The rows are grouped in 4 different ways at once. Each group adds its own fixed numbers to the row, and there is some noise. The rows also spread widely along 17 directions, which tell nothing about the answers.
Known rows, each followed by its group in each grouping:
[-16  -7   8   0  -1  14  16   0   4 -14  10   8  13  23  -9  -4   0   0
   8   2   2 -18  31   4  -6  29 -12  36  -9   0   4   9]  J_447 sol J_735 J_286
[ -9   0  17 -23 -20 -18  11  30  12 -44  -7 -12  48  26 -22 -10  30  -5
 -23  -3 -30 -20  20  28  33  15  -3  23  11  -7 -14 -38]  J_866 solog J_486 J_845
[  1  -7 -36  27  35 -14  14   8 -41  -3  12 -26 -19  -3   2  10   3 -25
  17   3 -39   8  19   4 -13  32  42  -2  18 -11   6 -13]  J_861 veded J_308 J_937
[  0   1   8 -26 -24   8 -44  -5  -4   7 -39   8   2 -22 -12  -5  28  -9
   3 -20   8   4  -6  14 -20 -27 -15  -9 -17  23 -13   5]  J_414 tor J_308 J_937
[ -6 -14  -3  22 -24  -9  -8   3  -2 -43 -17  -7  21  14 -10  22 -16   6
  34  -5 -23 -32  10 -22  35  15 -24  13   2  -5   8 -12]  J_861 sol J_735 J_286
[ -5   3  31  20   6  19  12  44  -8 -27 -12 -35  50   1 -36  15   3  18
   0  10  41  -8  13 -15 -23  10 -44  29 -20 -35   2  13]  J_607 sufo J_537 J_238
[ 21  47  -7   8  21  -2  11  -5 -25  -8  33  -4  18  47 -23  29 -14  13
  17 -48 -10  10 -26  45 -33  11   9 -15  45  27  12 -31]  J_860 dol J_486 J_238
[  6 -31 -29 -23 -50  26 -17 -15  -1  11 -25   1  19   0 -27   4   2   3
  37  13  34  -4   0  12  -4 -18 -32  31 -23  11 -25  35]  J_607 sufo J_121 J_845
[  4 -20   3 -37 -16  13  17 -12  25  30   6 -16  28  -5 -20 -14   0 -21
 -10   6  41 -11  48  17   6  -8 -17  42 -23  -7  -9  15]  J_866 dol J_121 J_286
[  2 -18 -14  40 -50  -2  -6  23  53 -56  45 -15  35 -44  13 -16 -28  33
  20  10   3  20 -24 -34  -3  51 -17  -6   0 -16 -14  -5]  J_414 veded J_537 J_937
[ 12  -6 -12 -12   9  -8  -6 -12  -9 -21  -3  10 -33  14  18  25 -23   8
  18 -31  -5   0  26   0 -32   5 -20  -2  28  42  11   8]  J_447 tor J_735 J_238
[  1   4  23   3 -29 -24 -18  55   6  -1  56  15  28 -12  13 -34  18  39
  23 -35  -8 -20 -12  41 -30  36  20  11  17 -17 -15  19]  J_860 solog J_308 J_937
[  9 -10  -2 -18 -14  25  -3 -25 -12  27 -32  17 -22  19   0  13   1   3
  -7  28 -14  13  13  18  -9 -15 -16  18   7  29   1   9]  J_866 dol J_121 J_845
[ 11 -27 -19  -4   8  49   2  35 -18  34  65 -16 -29  -7 -15 -29   0  14
  45  20  -9   3  19  74   4   2   9  -3  -5  15  19   7]  J_860 dol J_735 J_238
[  7   5  -1 -19   6 -18  15   4 -40  32  10 -22  16  -5  -8  -8  24 -30
 -13  -6   1  19  17  24 -42  15  22  24  23  -8   0 -10]  J_414 sol J_486 J_238
[ -4  -2  16  -4 -31  -9 -28  -3  -3  -4 -35  -5  19 -13   2   2   7   1
   4   2 -30  -8   0  -5  -9   2  -3  15  -6   5  -5   5]  J_414 sufo J_735 J_238
[ 13  11   5   2   3 -30 -13   6  17 -35  10   1 -21 -22  44  -5 -34  24
 -16  -5 -44  -9   7   9 -33  -7  44   1  18  -1   0  20]  J_414 veded J_308 J_937
[  4 -20 -59   4  11 -23  10   2 -20 -71 -25 -27  16  23 -35  25 -13 -11
  11   8  -7 -14  11 -12  27   1   7  24   7 -12  -5 -14]  J_866 solog J_735 J_238
[ 20 -19  11  27  -6 -29 -28  22 -12   9 -23  22  26  13 -14  16  27  40
   7 -46  -6 -12  22  13   8  54 -10  22  38 -26 -19 -16]  J_861 sufo J_735 J_845
[  6  32   7  -6 -47 -21 -18 -27  18  29  43   7  14   2  24  15 -31  -1
  47 -42  -7 -40 -16  12 -21 -21   6  -5  12  21   5  30]  J_861 dol J_308 J_937
[ 14 -24 -32 -10  20   2   0  -5   1  -1   7 -20 -25 -12  -4 -17 -16 -25
  -2  14  14   1  35  23   1 -21  12  22  -4  -2  13  -3]  J_866 solog J_121 J_937
[  2 -19  25 -11 -19  -3 -26  -8 -16   7 -37  10  -6  -1   0 -18  10 -22
  -5  18  23 -25  22 -11   2 -31 -34  48  -9 -18  26 -13]  J_866 sol J_735 J_286
[-13  13   0 -48  -7   9  27  -2 -16   5  17  -9  -2  18  -5   2  13 -30
   3  -2  -1 -30  34  21   5 -39  -7   4  -5  20  10  12]  J_866 sol J_735 J_286
[ 26  12 -22  23   0  -5  13  -2  13 -37 -18  -8  51  21 -37  42 -19  48
 -21   0   0   3 -13   1  29  -1  -2  14  25 -20 -19  -3]  J_414 sol J_735 J_937
[ 15   0  -1  -7  20  31   3   1 -17   0  -1   9  10  35 -26 -18   5   8
  -4   3   3  28 -10  51 -31  18  11  27  13  14   0 -27]  J_866 veded J_537 J_937
[-15  -5  -6  -4   3  18 -12  21  24 -39  33 -18  -2 -30 -16 -22  -5  -4
  12  -4  35 -14  17  20 -20  -6   3   2 -32  -5   0   5]  J_861 dol J_735 J_845
[ -3   1 -12  10  12 -22   2  -9  -2   2 -32   9 -25 -18  10  22  25 -10
 -42  16 -25 -17  53 -34  32 -10   3   5   3 -20   3  10]  J_866 sol J_735 J_238
[ 13  20 -28   6  -3 -12  13 -18 -13  14  25  15  -3  -3  -2  18  10  -3
 -11   0  27   9  -7 -17 -26  -5 -10   2  28  -8   1   6]  J_860 tor J_308 J_238
[  8  -6  -2  24   1  -9 -14   6   5   0  -3  -7  -1 -17  10  17 -12  16
  13 -13 -18 -12  28  -7  -4  18  -3  -1   0  -2   3  22]  J_866 sufo J_486 J_238
[ 20  -3  28  45 -11  -2 -30  -8  25  27  -1 -31  45 -15 -14  15 -38  23
  18 -18  20  -1   2   5  -9  10 -31  14  -1 -21  10  -1]  J_860 solog J_486 J_845
[  7 -13   5  11  19  25  -7   3  10 -22 -27 -11  -3   7 -28  10  -9  -5
  -6  -1  20  -6  46  -3  14  -5 -47  15 -15   0  12 -19]  J_860 sol J_308 J_845
[ 25  -5  14  -3  35  -1   1   9 -19  19  14  12  -8  26  -4 -14 -10  18
 -11 -17  12 -13  31  54 -19   2  20  41  30 -14  18  -8]  J_866 sol J_735 J_286
[ 18  11  -6 -19  10  -1   8   3 -23 -23  -2   0   9  30  -3  13  -7  24
  -9  -8 -31  22  -8  45 -38  14  18   9  35  27  -5  -6]  J_447 sufo J_486 J_238
[ 11  26 -26  27  29   1  14 -23   0   2   5  13  14  36 -23  37 -11  14
  -9 -23   5  -5  10   8  -8  18   8   6  22  -4  -9   4]  J_866 sufo J_308 J_845
[  5  22  -2  32  -3   1   2 -23  17  11   0  12 -10  10  13  37  -9  12
  -3   0 -39  -9  15 -21  21   7 -12 -13  17  14  11   3]  J_860 sufo J_735 J_937
[ -3  37  -4  37  39 -10  -4  14 -15 -20  12  16 -22   6   5  12   9  25
 -29  11 -24 -17   2  11 -19  -6  37   1  15 -29  11   8]  J_860 sufo J_735 J_845
[-10  36   7  28  22 -11  30   8 -35  39  49  28 -27  21  34  13   2  17
  -2  10   3 -16   5  -8 -62   9  18  19  28 -19  19  57]  J_866 solog J_537 J_937
[-33   1 -13 -14  42  -2  30   3  -8 -40  18 -14   7  34 -24 -28  20 -55
  -6  -5 -19 -25  47  25  -4  43  46  41 -10  -3   4 -32]  J_414 tor J_735 J_286
[-17  14  25 -36  13  29  36  14 -22  -4  21   6 -16  51   0 -12  11 -18
   8   2 -24 -10  31  49 -32   6  -8  17  13  38  16 -16]  J_861 veded J_121 J_845
[ -7   8  35   5   2   2   8  17  -8   2 -49 -19  30  19 -30  25  23  -5
 -17   8   1 -23  38 -24  29 -19 -57  19 -15 -19   9  -5]  J_414 solog J_537 J_238
[-14  26  15  10  16 -12  -5  16 -23 -24   4  -6 -10  10  18  11 -11   5
  14 -13 -50 -35  13  14 -17  -8  34  -9  -1   2  14  23]  J_866 sol J_537 J_286
[  0  17  12 -16 -59  15  -4   8   2  17   0  21 -16 -28  27  23  31  30
  -9  22 -10   3 -14 -20   3 -45 -46 -34  10  21  -2  33]  J_607 sufo J_735 J_937
[ -1 -10   4  12  -9  -9  -9 -43  16  43 -11  -8  -3  -9  19  -4 -15 -35
   1  12 -30 -14  36 -16  10  12   9  30  -6  -1  15  -4]  J_866 veded J_735 J_238
[ 22  11  27 -17 -24   5 -29 -23 -15  47 -14  28   1  11   3 -10   0  16
  -8  11   1  -7 -22  36 -25 -37   2  33   8  -2   9   8]  J_860 dol J_308 J_286

New rows, each followed by its group in each grouping:
[ 10 -23  24 -24 -35   5  -6  15 -37  45  -4 -26   9   7   7   3   0  -7
  40   3 -44 -12  20  36   5  -3 -13  13  16  25  13   4]  J_866 sol J_735 J_238
[ 11 -13 -13  -5  -2   7  10 -24   1  -7  -4 -15  15  24  -7  -3 -27 -10
   7   9 -25  25   6  25 -30  39  16  33  14  21  -7 -18]  J_860 veded J_121 J_845
[ -2 -18 -41  51  15   4  11 -26 -10   8   2 -22  -5  -5  -4  32 -25  -3
   9  23 -11  28   9 -31 -11  45   3   3   9  -5   3   8]  J_866 solog J_735 J_845
[ 11 -15  -5   5 -25  -5 -11 -10  -2  -7   0  -4   4  19   7   1 -28  -8
  45 -27 -37  -4  14  13  -1  35 -12  13  23  35  10 -22]  J_414 sol J_121 J_238
[ 14 -42  -3 -11 -28  33 -33  14 -13  29 -20 -11  18 -30 -28 -26  16  19
  13  32   6  28 -13  42  -6  -2  -6  21 -14   0 -12   4]  J_414 tor J_735 J_238
[  6 -26 -16  -7 -25   4 -19  -7 -25  -5 -11  30 -45  24  17  15  -2   4
  52 -12 -31 -15  22  -5   2  11 -40   1  23  50  17   2]  J_860 tor J_735 J_238
[ 10  29  17  19  26  19  19  16   8 -14   6  -9  41   9 -35  13  -1  28
 -37  12  43  11  -2  11 -32  -3 -14  26   0 -29   1   5]  J_860 sufo J_486 J_937
[ 10   6 -14 -22  35   7  10   1  19 -58  11 -15   4   2 -27 -13 -22 -13
 -27 -18  56  -9  32  19 -19 -24   0  25 -12 -12   3 -12]  J_607 sol J_308 J_286
[ 19  21  -1 -11  21  -7  17 -15  -4   5 -11   9  -2  23  -6  30  -5  17
 -35  -2 -17  -8  21  20  10 -21  14   6  25  -4   0   0]  J_861 dol J_308 J_286
[ 12  39  20  17  33  -8  -6 -17  15 -49 -15 -12   2  10  -1   9 -43  -5
 -44   6  -5  -8   1  -2 -17 -35  -1  19  10 -12  31 -33]  J_447 sol J_308 J_238
[-19  33  32 -22 -10   2  -1   3   8 -22  22 -16  20  10   1 -14 -18 -11
   9 -19   1 -18  -6  20 -50 -14  -4  10  -9  24  14   3]  J_414 solog J_735 J_238
[ 25 -17 -30   5 -16 -19 -37   0  19 -38  22  -7  15 -16  -4 -17 -44  19
  31 -37  16  -1 -19  24 -23  10  13   7  10   4  -6  -2]  J_866 solog J_308 J_238
[ -5  31 -12  37  21  21 -12 -34  11 -25 -18   6 -20  -8  -9   7  -4 -13
 -38  41  -3  20 -17 -20 -12 -20   6   2 -17  -5  22 -23]  J_860 dol J_486 J_937
[ 18   5   8  14  -3  15   5  15 -19  -3  -8   0  22  22 -19  18   0  43
 -14  24 -13  18 -26  26  -7   4   2  18  28  -7   1  -9]  J_866 dol J_735 J_937
[ -6  23  24   0  32  16  20 -10 -16  42  -3 -40   3 -10   2  12   2 -20
 -34  33 -24  24  20  19 -36 -15  20   1  -8  -6   9   6]  J_447 veded J_537 J_845
[-17  16  32  40   6  26  12  41  -8  19  43  36  17  25  -5 -17  14  59
  17  13 -17 -21  -4  31 -32  51  15  35   0 -23   1  40]  J_860 veded J_735 J_238
[ 20  -7 -27   6 -18 -18 -11 -17  15 -26   1   1  32   9 -14  17 -26  27
  13 -26  12   2  -7  13 -20  26  10  23  17  -1 -25   9]  J_414 dol J_486 J_845
[  5 -18  -6 -21   1  -7 -28 -16 -28  12 -42 -17 -23  -9   2  -5   7 -49
  14 -12 -12  -4  32   7  -5 -20  -9   4  -7  19  16 -21]  J_866 sufo J_121 J_286
[  2  -8 -42  -9 -10   6  -6   7  -4 -61  10 -12  -9 -23 -21  -2   4 -13
   0  10  38   7  -4  -6  -1 -30 -21 -11  -1  -2   2 -24]  J_861 sol J_735 J_845
[ 12  21  -7   2  18 -14 -11  13  -7  -6  24 -31   9 -19 -12  19  -9   5
  14 -45  12 -14   9  24 -14 -21  17 -27   1  -7   4   5]  J_860 dol J_735 J_286
[ 13  11 -24   2 -24 -21 -20 -66  46  48  33  -7  26 -19  17  -5 -39 -17
  12 -35 -17   6  -3  20  -2  16  43  -8   1  16 -13   9]  J_866 solog J_537 J_286
[ 21  -5 -47 -11  15 -11   7   1 -44  14  -4 -26  20  -3 -28   7  17 -14
  -4   0   3  31 -11  38 -28   4  45  11  21 -11 -20  -4]  J_866 sufo J_121 J_937
[ 55 -13  -4 -38   7 -42 -37 -28  -2  29  -9 -28   6 -22   5 -26 -12 -36
 -25 -53 -14  32  17  65 -22   3  48  18  49  11  -3 -67]  J_607 sol J_308 J_238
[ 29 -40 -28  17  -2  19   0 -21 -16  45 -17  -6   1  -6 -20   0   5   0
  -3  38 -16  38  10  10  26  20  -4  19  11 -14  -2 -23]  J_860 veded J_308 J_286
[ 12   3  12 -23 -11 -20 -27 -27  13   5 -12  -9 -24 -43  34   3 -19 -25
 -20 -10  17  12  18 -22 -48 -30 -21  -4   5  19  13   3]  J_447 tor J_308 J_238
[ -4   7  -9  11 -23  15  -6  -5 -35   8   8 -35  42  23 -37  11  -8 -24
  50   6   6  -7 -42  20 -15  -7  -1  20  -3   3  13 -18]  J_866 dol J_735 J_937
[-20  10   2  15  18  10  13  14 -18  -8 -29 -14   5   3 -24  13  39 -11
 -30  39 -38  -4  18  -4  23   2  17  13 -13 -21   0 -10]  J_414 dol J_735 J_937
[ 20  -8  -3  17   2   5 -12  10   1  29  -1  32 -27 -23  10  12  14  42
 -16  -1   2  10  28   1   1   3 -20  -6  14  -8  -4  28]  J_447 sol J_308 J_238
[ 12  -5 -34  17  -4  27  10 -68  -3  96 -15  22  -7  -6  -2  22   8  -2
 -22  39 -14  34  16  -3  15   8  15   6  -3   1 -11  33]  J_866 sol J_537 J_286
[  9   9 -14  12   6   5  31   6  -5  12  27   3  -8  -6  12  32 -14  36
 -19  20  10   1  23  -8 -20  -5  -5   0  18 -14  -7  55]  J_866 sol J_308 J_845
[ 13  -2  -1  -7   9  -3   6  -1  -7   3   5  -1 -45 -13  39   6 -12   7
 -10   8 -36  12  32   5 -22 -10   6 -10  22  22  12  12]  J_414 veded J_486 J_937
[ 21  -4  20  10  12   1 -19  20 -43  32 -30 -35   9 -33 -15   5  30  -9
 -25  16  -1  40  -9  16 -19 -10  -2  -5  20 -21  13 -42]  J_861 sufo J_735 J_937
[-15  38   9  -2  19   6  -6  19  25 -27  31  -6  15 -15 -15  -9  15   9
 -26 -31   5  -4   1  40 -27   2  33 -24 -11   0 -12  -5]  J_866 dol J_735 J_845
[  6   7  11   0  15  20  -5  10  10  -3  -5 -24   7  -6 -14  16 -18  17
   5 -20 -25  11  17  32  -4   1  -9 -28  -5  29   0   1]  J_861 solog J_308 J_238
[ 21  -3 -24  36  -6  21 -35 -10 -58  33 -59  20   1  14 -34  29  32  39
   0  32 -38  35 -49  27   9  -8   7  -7  24  -6  -9 -14]  J_414 sufo J_735 J_845
[  0   4  28  27 -11  27 -30   6  14  13  -4  -3 -21 -31  11  -7  -4   8
  -5  25 -16  -2  12   0   5 -23 -30 -14 -16  -3  24  -3]  J_860 sol J_308 J_845
[ 15  18   7 -11  10 -10   8 -23  15  15   7   3 -10  15   9   4 -16 -14
 -19  -8   6 -20  32  18 -10 -21  12  36  14  -2  12   1]  J_607 dol J_121 J_937
[-22   8  25  10 -13  -4  20  55 -15 -38  27 -30  29   9 -14  -5  18 -22
  26   7  13 -46  12 -18   6 -13 -43  22  -9 -36  22 -13]  J_447 veded J_308 J_937
[-15 -10  -3   6 -20  12  -6  21  46 -33  28  -1 -21 -30  19   3  -6  21
  14   3 -24 -25  46  -4  22   9 -15 -24 -27  15  -4  35]  J_860 dol J_486 J_845
[ 17 -18  -6  -9  20  35  -2 -20  10  22 -24  -8 -24  -6  -6   5 -15   1
  -3   7  10  21  43  12 -10 -12 -22   7 -17  25   3  14]  J_414 veded J_537 J_937
[  8 -16  15  28 -29  32 -18  29 -20 -18 -18  10  -4   3   1  31 -14  64
  35   9  -6  14 -12  -3 -18   8 -58 -17  10  22   2  27]  J_866 sol J_486 J_845
[  9  -6   1   3  -1 -10 -19   1  13  -9  20 -35  13 -30  -3 -31 -19 -22
  -9  16  15  -8   0  24  -9 -29  22  22  -5 -32  14 -27]  J_866 veded J_735 J_845
[-20  14  17  27   6 -12  -8  -2   5  44  22  17  -8  -9  22 -11   1   3
  10 -10  -9 -37  27   4 -19  10  23  16 -16 -22   9  47]  J_866 solog J_121 J_286
[ 29  10 -25  15  23 -14 -17 -35  11  34  -3  14 -22 -19   5  22 -13   5
 -25 -20  17   6  23  -2  -7 -17   7  -8  19  -4   2  11]  J_866 tor J_308 J_238
[ 13 -17 -14   9  -8  33 -15   3  14 -19 -17 -12   8 -16 -26  16 -13  28
  12  -3   7  27   0   7  -6  15 -24 -10 -15  19 -15   7]  J_607 dol J_308 J_238
[  2  11 -10  26  -4  34  11  -6 -30  50   9   9  20  17 -29  12  26  13
   1  27  -7  23 -24  24   1  11   3   8  13  -4   1  -2]  J_866 sol J_735 J_937
[ 31 -43 -17 -12 -44  14 -34 -45  42  37  -8   2  16 -15  -8 -22 -33  -9
  25  -6  16   1  23  21  21   1 -17  41 -11  15  -8   0]  J_414 sol J_308 J_937
[  9 -28 -32  23  12  10 -17   7  -5 -11 -19 -24 -21 -24 -10  20  -9   4
  20  -5 -32   4  38   1  34  12  -3 -23  -6  13   4  -2]  J_866 sol J_735 J_238
[ -6  15 -24  23   6  34 -16 -10   7 -29  -5 -13  17   2 -45   6   1   3
   7   3  -8   9 -29  23  26 -10   9 -27 -22   8   2 -31]  J_866 dol J_735 J_286
[-11  -9   2   4 -12  35  26  27 -35  35  31 -21  -9  -4   0  -1  13  -6
  26  37 -24  23   4  16 -23  24 -12  -5   3  18  13  10]  J_866 dol J_121 J_238
[ 10  -5  -3  32 -11  -7 -20 -25  -8  17 -45  12  12   2 -19  28  12   4
 -12  19   6  -4  -2 -28  20  -3 -17  31   5 -28   3 -11]  J_861 dol J_735 J_937
[  8   2 -37  -3  34 -12  26  -9   8 -57 -18 -12 -21   1   0  28  11 -17
 -54  10 -48  34  35 -18  20  27  13 -19  30  19  -7 -43]  J_860 tor J_308 J_937
[  5 -10 -11  33 -16 -12 -31  -3  29   9   1  18  -9 -41   3 -21  26   1
 -19   7   5  -4  19 -13  29   1  -7   2  -4 -37  -1 -19]  J_414 veded J_486 J_845
[  5 -10 -13   3 -35   6 -30 -38   4  16 -24 -33  50  -3 -35  -9 -16 -34
  32  12  -4 -14 -22  21  28 -30   8  27 -31 -11   2 -20]  J_866 veded J_486 J_286
[  8   6 -15  -6   1 -28  43  35 -19 -28  37 -21   6  -4  15  28  14   9
 -22  -1 -25  17  24 -12 -21  37  -1 -17  51  -6 -13  -2]  J_860 sufo J_308 J_845
[ 10 -15  -1  16  -3 -17 -14  18 -18  -9 -30 -22   0  -4  -8  21   0  -2
   8   7 -27 -35  36 -10  49 -22 -16  11   6 -22  17  -8]  J_866 sol J_735 J_238
[ 18   5 -30  -8 -15   6   0 -37  10 -10 -22   7  14  24 -31   8 -12 -12
  -1  11  28 -13  -4   1  19 -41 -21  36  -2  -5   1 -14]  J_607 veded J_121 J_238
[ -2 -24  -8  -5   9  23 -12   0 -36 -35 -31  14 -35  48  -2  -1 -20   5
  38   6 -33  -3  11  24 -24  14 -14  25   4  46  21   0]  J_866 solog J_486 J_238
[-21   4   7  -6  18  -6  30  26   6  -7  34  -4 -13  -2  10   8  14  -2
 -13  -4  17 -34  64  -8 -19  14  -2  16  -6 -15  -1  37]  J_866 dol J_735 J_845
[-31  16   1 -35 -13  -8  39  25  -2 -43 -14  -1  21  26 -26   8  60 -28
 -23  14  -8 -52  44 -19  49 -25 -24  22 -14 -17  -9  -6]  J_607 veded J_735 J_238
[ -4 -18   9 -11 -29  32 -27  -9   5  34 -18   4   4 -15 -13 -20  19 -12
  21  -2 -21   8  15  34  22   4 -12  -8 -22  25  -2 -14]  J_861 sol J_121 J_286
[ -1   7  22  19   8 -33 -20   7  19  12   3 -13  -6 -26  20  -4 -13 -12
  -3  -6 -30 -49  43   6  19 -13  23  16  -2 -28  18   8]  J_861 tor J_121 J_238
[-10   7   5  -2 -15  12   4  -1  12 -36   2  -3  10  13   0  21 -36  14
  33 -24  -2 -27  18 -11 -14  -1 -29   0 -14  24   1  34]  J_414 sol J_308 J_286
[ -9 -26   6  11  15  11   4  22  21  -7  12  -9 -10  -8 -15 -16  16 -16
   0   1  -2 -23  68   3  38  32 -17  20 -14 -11  14 -27]  J_861 dol J_735 J_238
[  5 -21 -26  30  -7   5 -19 -11 -30  42  14  -3  -7   1  -7  12  -8  -1
  56   1  -8 -10   1  11  -2  14   0  14   7  -1  13  16]  J_447 tor J_735 J_238
[  7 -14  10  -7  -8 -17  11  23   0 -35  -8 -11  -9   6  19  24  -4   4
  -1  -5 -33 -11  43 -20   2  23 -23   9  20  11   4  -4]  J_860 dol J_308 J_937
[  9   4 -13 -19   0   2   5 -23   8  11  -2 -36  11   1 -12   5  -7 -28
 -11   6 -31  10  14  43   9  -9  32   6   3  13  -7 -22]  J_607 dol J_121 J_845
[ 18   7  -3  18  41  40 -13 -29   9  46  -7 -10 -38 -20 -10  -5 -12 -13
 -27  24  11  19  28  22  -1 -39  -4  -1 -13   4  31 -13]  J_414 sufo J_735 J_937
